The rows of a group lie close to one hidden flat surface of 13 dimensions, which passes through zero. Surfaces can cross.
In the rows, 128 means zero.
Some rows, each with its group after it:
[143 117 156 133  78 169 122 117  84 120 128  94 131 150 117 129 137] -> Q_773
[141 137 114 184 108 106 139 115 155 109 156 134 113 125 143 120 127] -> Q_451
[168  79  66 158 142 166 171 122  99  77 131 120 138 184 121 113 138] -> Q_773
[140 115 154  69 164 101 126 168 155 137 110 161 138 110 120 119 109] -> Q_773
[150 114 178 179 113  69  70 113 117 129 119 162 155 175 130 111 104] -> Q_451
[141 119 172 168 125 111 148 164 128  60 114 149 157 135  95 113 132] -> Q_772
[153 110 100 108 134 103 137 138 126 163 135  94 145 125 140 109 137] -> Q_62
[152  80 178 172 129 175 175 119 156  83 118 103 129 112 129 164 169] -> Q_773
[ 42 167 112 144 161 145  78 151 108 130 142 184 142 111  95 127  95] -> Q_773
[155 143 162 121 180 102 148 177 128 125 157 114  87 145 151 115 125] -> Q_513
[185 143  98 157 174 133 154 117 127 121 164 125 193 132 133 127 110] -> Q_62
[167  77  82 166 132  65 150 188 185 131 102  73 167 118  96 153 191] -> Q_513
[154 166  92 121 118  98 114 110 146 139 129 167 173 133 144 145  91] -> Q_513
[108 164 115 114 134  87 146 131  84 152 111 111  93 100 132 102 168] -> Q_376
[113 137  78 135 145 116 143 119 180  93 115 170 103 142  82 121 115] -> Q_773
[ 98 199 124 115 142 135 125 115 130 173 135  78 133 169  97 156 100] -> Q_62
[ 94 158  92  79 131 102 134 104 107 138 109 112 139 106 146  94 144] -> Q_513
[121 108 128  96 113 100 161 133 149 137 106 120 141 116 168 121 128] -> Q_772
[135 144 136  85 110  97 124 136 137 101 103 152 124 143 118 108 113] -> Q_513
[146 116 119 111 135 102 122 121 104 163 109 122 157 137 129 117 129] -> Q_513
[143 105 102 122 134 128  96 148 122 185 136 105  63 176 103 142 131] -> Q_62
[ 86 113 153 165  80 145 139  59 135 151 134  96 118 134 116 100 117] -> Q_773
[163 104 152 149 167 130  99 147 112 116 151 149  82 201 113 113 101] -> Q_513
[117 109 167 132 169 156 122 135 164 125 106 121  70  97 140 192 183] -> Q_772
[150 114 111 134  73 147 105  78  97 155 145 126 115 123 211 142 134] -> Q_376
[135 179 166 118 171 122 157 148 177 111 160  76 142 113 166 156 126] -> Q_376
[146 123  73 124 158  66 126 141 110 144 119 153 116 137 137  95 140] -> Q_451
[175 102 115  89 133 107 117  80 100 171  90 170 151 147 129 114 115] -> Q_451
[113 112  99 100 157 164  82 131  73 145 102 121 142 175 133 161 139] -> Q_451
[114 195  90  90 111 125  84 108 129 154 121 142  45 141 137 171 137] -> Q_62
[151 132 130 164 162 148 146 142 171 114 143 133 116 150  81 159 115] -> Q_451
[156 127 122 140 144 163 150 103 149 110 146 193 132  98 128 139 104] -> Q_62
[122 169  84 118 123 148 153  45 116 100 154 138 111 114 157  85 117] -> Q_773
[129 115  97 158 162 127 124 172 157  67 142 149 124 159 125 136 122] -> Q_451
[ 97 135  72 163 149 128 115 178 120  98 144 146  85 169 110 130 127] -> Q_513
[123 100  89 108 145  86  94  93 129 152  64 162 196 156 115 133 124] -> Q_772
[127 101 119 131 100 140 113  66 127 122 124 126 145 122 134 103 132] -> Q_376
[ 51 141 138 124  86 103  93  94 148 155 140  82 123 138 141  96 108] -> Q_376
[124 129 131 103 104  70 146 154 149  88 117 150  87  97 137  76 146] -> Q_513
[120 133 158 179 167  73 110 181 146 159 137 197 150 129  71 109  78] -> Q_62
[159 112 198 120 126 126 105 145 118 117 144 136 100 142 151 116 118] -> Q_376
[ 96 119 115  87 158 165 158 163 105 184 121 118 127 124 137 147 114] -> Q_376
[106 156 124 105 112 136 137 136 153 140 134  98 161 113 188 171 117] -> Q_773
[195 132 104 123  90 133 107 117 121 145 132 172 119 143  96 140 105] -> Q_451
[114 187 114 146 179 122 146 127 119 103 148  67  83 138 133 137 175] -> Q_376
[167 123 111 145 168 133 119 158  96 117 160 118 157  97 152 130 158] -> Q_62
[131 136 118 109 146  68 131 136 138 132 100 113 141 164 108 106 129] -> Q_513
[127 130 108  62 141 101 125 122 144 102  76 146 180 143 133 128 122] -> Q_451
[116 162  91 126 131 155 104 119  95 170 160  84 185 157 117 141  95] -> Q_62
[141 118 121  97 132 111 121 183  76 137 131  87 148 164 139 107 130] -> Q_772
[146  96 127 174 136  96 136 130 135  73 147 157 157 135 153  73 116] -> Q_62
[111 150  60 150 143 134 170 116 135 100 114 166 107 174 116 135 110] -> Q_376
[122 182  74  89 120 102 112  84  84 146 120 156 148 162 156 102  90] -> Q_772
[123 128 135 112 123 121 150 132 102 123  97  95 142 202 142 132 119] -> Q_772
[124 109 117 135  93 112 125 144 122 181 119 125 137 131 152 148 121] -> Q_376
[150 112 152 108 128 145 150 120 115 103 110 128 106 130 107 112 144] -> Q_773
[160 161  98 146 153  89 137 147 164 162 127 101 180 175  88 167 106] -> Q_62
[130  90 120 112 117 132  87 146  99  97 156 155 112  99 178  83 136] -> Q_62
[150 167 152 107 160 161 139 147 137  95 132 114 163 107 118 173 137] -> Q_513
[ 61 130 156  96 102 169 126 116  40 173 118  67 128 137 133 102 130] -> Q_773
[145 152  88  71 142 131 144 160  67 144 124 100 103 133 159 127 151] -> Q_772
[104 131 109  94 115 142 183 158 191 133 116  67 148 109 176 188 138] -> Q_772
[129  86 137  99 143  55 152 102 227 131 128 114 176 129 145  65  87] -> Q_513
[120 129 135 132  68 175  69 103 147  66 132 123 163  87  96 143 150] -> Q_376
[161 141 106 125 134 135 163  88 135 143 116 101 169 155 134 152 120] -> Q_772
[139 159 105 147  93  74 109 138  98 157 109 169 133 144 136 136 118] -> Q_376
[128 101 100 125 117 107 133 137 152 133 111 182  86 128 118 117 121] -> Q_62
[173 115 119 106  93 103 102 126 121 142 140 132 114 122  93  83 125] -> Q_773
[ 99 115 151  83  64 138 130 147 139 162 106  63 126 136 110 143 131] -> Q_773
[165 170 152 164 148 101  64 138 102 130 155 146 162 103 150 157 141] -> Q_62
[123 144 134  93 132 190 106 169 138 113 141 183 109 135  94 158  78] -> Q_772
[129 126 139 125 163 152 111 193  88 118 126  98  91 129  84 148 176] -> Q_376
[111 132  95  72 123 125 102 147 143 147 143 124 143  83 161 125 121] -> Q_451
[144 125 122 156 106  81  78 126 122 138 108  95 193 157 156 163 151] -> Q_451
[ 88 132 170 164 102 102 120 196 167 105 150 114  92 170 153 137  99] -> Q_772
[ 97 137 144 138 135 151 106 140  95 124 125 106  78 160 118 140 147] -> Q_772
[170  88 130 119 134 128 167 159 113 124 139 116 119  86 146 104 162] -> Q_451
[144 169 197 125 129 135  85 129  81 122 112 193 154 161  77 136  80] -> Q_451
[169  82 156 157 150 120 161 166 102 103 122  79 140 106 112 115 196] -> Q_772
[ 69 145 150  91 172  93 149 151 135 182  92 120 149 128 166 147 115] -> Q_773
[128  86  88  96 135 177 107 145  84 148 144 123 106 131 159 130 135] -> Q_376
[157 109 156 136 123 111 114  93 170 128 147 131 138  98 148 113 125] -> Q_513
[100 156 107 165 102 125 158 138 124  87 140 206 111  53 140 109 126] -> Q_513
[120 173 120 139 152 117 144 114 113  98 121 147 165 122 151 136 128] -> Q_451

New rows, each followed by its group:
[151  56 120 100 187 124 133 165 128 106 102 141 134 158 122 112 140] -> Q_451
[146 123  88 151 146 150 140 136 140  79 147 137 158 124 171 151 135] -> Q_451
[139 122 136 105 173  85 139 164 182 101 114 117 178 114 130 133 136] -> Q_451
[110 178 119 139 144 129  92 149 157 120 133 130  82 134  73 167 138] -> Q_773
[141 159 114 191  65 111 134 105 115 136 131 160 138 145 111 131 103] -> Q_451
[170 154  82  82 163 112 111 137 181 118 168 161 147 101 124 113  95] -> Q_773
[122 112 161 124 135 131 163 137 156 112  80 146 151 169  98 151 104] -> Q_773
[137  88 122  97 113 110 106  95 173 128  99 122 138 157 132 124 123] -> Q_451
[ 73 109 112 136 133 131  94 145  93  95 112 163 139 177 148 108 109] -> Q_451
[133 146 109 111 130 141  66 171 136 150 137 153 124 101 127 186 130] -> Q_62
[106 139  66 107 140 104 127 111 112 178 150  94 129 132 142  88 119] -> Q_773
[108 184 108 118 146 145 153  91 169  86 120 106 117 138 122 160 138] -> Q_451
[147  90 194  73 120 160 148 201  80  90  69 135 149  98 112 151 171] -> Q_773
[139 157 140 100  95 103 170 119 130  93 108 123 136 122 181 124 130] -> Q_376
[125 139  80 124 163 105 129 156 154 118 129 136  99 139 163 155 142] -> Q_773
[141  73 159 143  89 119 162 105 147 126 110 130 156 108 141 107 129] -> Q_773
[ 95 130 120 155 140 151  34  76  84 196 147 144 142 129  74 117 108] -> Q_376
[ 97 125 140 103 105 192 164  93 142 142 108 141  67 148 100 150 104] -> Q_772
[119  77  66 102 164 184 182 139  74 144 152 142  76  97 131  73 141] -> Q_62
[130 157 147 144 129 146 165 121 135 124 138 138  88 134 159 153 118] -> Q_376
[114 126  99  92 161 153 134  93 158 114 121 151 125 141 137 130 110] -> Q_451
[140 129 186 110 108  86  90 110 158 162 105 106 132 143  96 131 122] -> Q_451
[184 107 128  72 122 109 152  73 199 155 114 122 139  97 134 124 125] -> Q_451
[166 149  91 103  98 154  65 106 137 115 133 140 119 162 123 174 118] -> Q_451
[104 156 119 194 170 151 174  78 178 165 142 139 114  87  80 158 127] -> Q_376
[ 98 104 108 175 119 144 107 163  78 136 132 120 157 124 116 137 148] -> Q_773
[170  85 128 166 132 114 146 137 139 108 107 136 110 193 107 136 132] -> Q_773
[162  46 129 146 107 121 128 101 150 119 134 107 136 200 172 103 105] -> Q_376
[104 173 159 129 213 151 114 123  84 150 144 143 151 178 139 138  77] -> Q_773
[ 65 122 128 164  86  74  95 123 101 108 128  82 109 127 178  82 172] -> Q_62
[139 141 149 115 129 112 125 122 182 189 133 156 142 115  74 133  75] -> Q_451
[144 122 172 104  72 141 128 139  72 126 105 121 150 111 157 133 145] -> Q_773
[ 94 119  99 118 104 159 142 126 167 181 140 103 122  64 103 151 134] -> Q_772
[169 161 106 120 136 122 164  57 154 122  97 152 157 142 117 150 121] -> Q_451
[185 118 156 124 162 123 197 124 167 128 128 151 150  94 155 136 117] -> Q_376
[197  73 125  94 146  89  93 103 169 114 112 120 143 146 163 123 149] -> Q_451
[160 174 186 141 120 105 153  92 175 139 142  95 133  98 156 152 133] -> Q_513
[120 136  95 128 118 108  81  65 110 167 153  97 139  78 159 100 159] -> Q_376
[191 150 133 141 104 123 107 148 131 116 163 161  92 123 106 126 117] -> Q_451
[ 68 160 124 144 128 106 157 121 164 108 108  69 107 156  99 130 149] -> Q_513
[ 77 121  65 105 120 135 177  79 177 153 124 124 138  96 162 116 110] -> Q_451
[127  81 132 111 157 140 154 162 139 123 108 120 137 150 113 132 126] -> Q_773
[115  90 137 113 138 132  95 189 151 134 136 109 135 133 140 152 127] -> Q_772
[114 105  90  84 157 117 120 100 158  72 137  97  95 135 148  71 151] -> Q_513
[167 110 203 121 165 108 103 135 114 127 105 145 139 161 133 135 125] -> Q_772
[ 97 124 168 123 112  98 136 214 130 165 142 168 140  67 129 111  99] -> Q_513
[121 102 100  81 137 179 149 112  91 127 108 121 130 121 152 128 145] -> Q_451
[112 151 133  69 188 134 127 158  82 171 133 149 133 155 148 116  81] -> Q_376
[130 114 141  93 159 165 118 136 102 104 127 136 133 156 121 115 107] -> Q_376
[131 101  52 145 161 176 145 123 104 157 143  87  84 139 144 156 169] -> Q_451
[128 123 156 135  85 160 143 102 124 138 138  57 126 126 154 147 148] -> Q_773
[143  86 162  69 185 148 151 155 102 196 155  89 104  72 183 109 145] -> Q_376
[103  94 117  91 154 151 133 180 146 142 117 208 167 138  73 115  48] -> Q_451
[168  85 132 102 134  76 119  99 130 168 104 117 124 134 142  98 147] -> Q_451
[192 155  97 112 146 132 137 169  71  95 160 158 113 137 131  98 120] -> Q_772
[117 110 129 125 156 117 152 121 158 145 114  87 123 130 119 135 148] -> Q_451
[125  95 138 105 116 136 137 120 171 198 131 150 114  80 122 130 103] -> Q_62
[129  88 165 106 111 107 115 148 150  95 110  76 181 160 112 104 128] -> Q_376
[117 177 129 115  96 129 135 153 147 148 142 166 128 101  75 126  80] -> Q_451
[142 160  60  89 105 108 139 153 100  60  86 150 174 120 115 126 160] -> Q_376
[172 120 149 125 135 154 146 158  68 109 126 158  61 149  76 104 139] -> Q_451
[139 105  84 137  92 156 153  93 131  57 131 159 132 211 129  91  73] -> Q_772
[154  58 132  77  97 163 152 149 127 123 111 179 141  99 153 115 107] -> Q_376
[138  56 112 128 119 175 111 100 139 140 126  96 123 155 156 151 141] -> Q_451
[140 128 136  73 142 112 138 126 123 152 122  93  85 116 134 107 152] -> Q_773
[118 169  64 123 171  93  77  95 113 151 123 124  82 144 201 163 167] -> Q_772
[123 121 100 104 140 144 140  99 156 145 141 144 124 104 149 121 110] -> Q_451
[163 112 133 136  85 153 127 158 109 168 122  75 119 132  84 168 158] -> Q_451
[ 91 169 114 148 125 104  77 128 107 148 119  93 126 164 126 159 144] -> Q_451
[162 102 190 115 124 116 130 156  66 169  95 153 110  98  99 118 157] -> Q_376
[146 117  60 136 153 140 114 147  98 102 136 157  85 102  97 114 175] -> Q_376
[112 142 138 107 110  76 115 151 164  86 143 172  94 107 133  69 106] -> Q_376
[131  72 193 125 123 108 145 174 153 139 132 178 145 115 122  87  75] -> Q_513
[142 136 157  99 126 123 145  89 145  63 102 136 122 134 144 107 135] -> Q_451
[135  97 142 205 112 143 101 109 139  92 164 180 131  75 154 118 134] -> Q_773
[ 62 177  94  83 118  56  64 164 133  76  96 114 164 147 163 120 141] -> Q_451
[119 144 108  60 175 123 124  97  79 174 122 105 123  81 184 112 166] -> Q_451
[152 167 143 131 161  88 132 108 132 138 153 148 143 147 121  89  84] -> Q_62
[131 104 114 136 102 132 154 121 187  88 148 160 118 119 135 102 102] -> Q_451
[132 112  86 148 152 107 117 115 160 104 119 122 185 141  71 109 133] -> Q_376
[146 108  88 179 103 153 130 144  97 195 107 160 117  99  95 193 157] -> Q_376
[104 123 144 189 171 134 156 124 118 162 104 132 193 160  99 159 107] -> Q_451
[148 166 232 131 174  81 143 169 155 103 138 146 103 156 118 112  91] -> Q_376
